All groups share one centre, and each spreads out both ways along 5 directions, with some noise.
In the rows, 128 means zero.
Some rows, each with its group after it:
[139 152 181 169  75 112  73  60 196] | J433
[117  88 105 129 151 135 162 134  99] | J433
[135 130 160 120 120 125 162 117 137] | J721
[162 136 126 174  55  96  87  45 173] | J721
[130 178 188 125 101 105  99 104 187] | J433
[130 116 133 143 119 108 129  97 133] | J721
[ 32  88 107 140 107 165  65 140 170] | J721
[112  80 175 193 144 122 135  45 179] | J102
[148 124 104 145  86 136 138  92 162] | J721
[125  98 119 142  90 153 147 107 143] | J433
[112 117 149 135 134 123 130 112 145] | J102
[154 107  83 177 139 130 125  78 149] | J339
[106 126 158 131 150 128 118 136 126] | J433
[148 142 165 113 103 138 158 129 139] | J339
[135 121  81 159 152  94 118  77 158] | J102
[127  82 166 201 122 197 118  84 171] | J433
[126 129 111 135 144  98 108 119 113] | J339
[100 105 202 178 122 106  90  64 163] | J102
[ 86 117 131 133 109 125  89 122 154] | J721
[108  84  74 167 106 107 105  74 143] | J339
[132 122 107 142 131 113 133 100 147] | J102
[137 141 148 127  85  71 103  96 119] | J102
[119 121 107 139 141  77 106  94 129] | J339
[ 86 115 123 115 106  73 101 118 113] | J339
[131 124 138 127 102 120 139 111 139] | J339
[117 118 154 140 100 131 128 103 154] | J721
[168 123  85 135  98  81 159  80 124] | J102
[ 95 131 191 147 169 129  79 134 131] | J433

New rows, each followed by its group:
[196 194 230 119  70 140 109 140 118] | J339
[ 97  84 129 125  54 132 165  91 163] | J339
[139 115  96 137 150 152 125 152  92] | J339
[134 134  97  95  95  93 162 120 124] | J433
[107  48 117 165 132 209 165 130 120] | J433
[139 120 108 145 143  67 132  72 130] | J102
[137  95 130 190 166 105 106  77 115] | J433
[135 156 152 102 145  97 136 141 118] | J339
[157 141 115 113 164  93 179 108 129] | J433
[137  92 134 156 134 106 154  77 126] | J721
[ 91 128 129 110 122  53  96 112 115] | J339
[ 95 147 146  87 121 138 133 167 140] | J721
[116 128 128 110 116 116 141 133 129] | J433
[107 113 134 119  90 116 133 120 127] | J339
[ 98 100 129 131 145 117 135 122 122] | J721
[121 141  52 108 131 100 116 139 126] | J721
[111 125 106 137 150 148 125 126 161] | J102
[ 41  83 115  99  74  66 111 117 119] | J339
[ 93 101 117 128 128 147 138 131 140] | J721
[112 106  66 137 140 100 116 112 124] | J721
[144 126 120 133 110 115 144 103 138] | J721
[138 124 127 133  96 139 147 106 155] | J721
[167 133 154 167  71 136 118  74 161] | J339
[147 136 163 161 130 126 122  81 170] | J433
[139 142 122 122 113  60 110  99 112] | J102
[100 125 130  96 140  66 192  85 178] | J339
[143  83  56 159 154  88 149  77 110] | J721
[130 118 168 153 118  79 113  79 128] | J721
[138 121 116 120 107 130 171 116 145] | J433
[165 127 148 146  91 155 182  83 182] | J339
[ 93 102 104 131 107  89  93 114 111] | J339
[142 107  99 175  95 100 106  60 151] | J721
[126  94 127 159  99 159 137  99 148] | J433
[136 120 141 120 106 138 179 111 156] | J339
[104  93 129 119 141 168 181 142 135] | J721
[149 148 152 100  12 145 125 144 121] | J102
[133 165 171 121  73 116 112  98 190] | J433
[121 147 125 105  98  82 120 116 134] | J433
[124 132 137 131  83 149 115 124 152] | J102
[132 176 176 106  82 107 107 125 157] | J721
[120  95 130 144 154  94 147  97 111] | J721
[134 121 141 153  91 118 116  83 150] | J102
[143 138 128 126  92 131 139 112 156] | J721
[168 155 103 129  98  81 120  90 136] | J721
[123 125 171 128  97 103 124 106 124] | J102
[103  92 136 120  57 134 173  95 166] | J339
[125  79  84 148 130 154 175 104 138] | J721
[154  98  93 124 143 128 222 105 130] | J102
[157 114 101 141 114  92 159  78 133] | J102
[124 118 139 157 103  98 101  78 148] | J721
[113 108  96 150 129  89 114  84 139] | J339
[124 120 119 125 129 113 147 112 138] | J339
[119 101 112 159  83  93  88  82 122] | J433
[107 136 114  93  92  70 110 130 111] | J433
[126 118 110 138 130 113 125 112 126] | J339
[148 141 173 100 173  71 182 125  86] | J721
[194 157 101 113  92 115 225  76 190] | J433
[110 120 134 135  89  89 107  93 137] | J339
[148 150  90 131  87 110 114 104 152] | J721
[114 134 136 126 113  71  92 106 120] | J339
[133 110 143 139 114 115 157  94 136] | J102
[127 123 121 136 108 135 130 116 151] | J102
[132 138 132 124 131 107 122 126 120] | J339
[125 111 122 140 114 118 128 104 133] | J433
[154 155  90 100 102 131 160 137 142] | J721
[146 163  94 113  51 122  84 137 138] | J102
[141 148  83 122 106 101 111 114 142] | J721
[111  97 141 143 116 151 152 111 149] | J721
[135 118 162 124 143 111 169 114 120] | J721
[139 120 182 121  78  87 151 101 102] | J102
[126 127 138 122 137 137 157 128 139] | J433
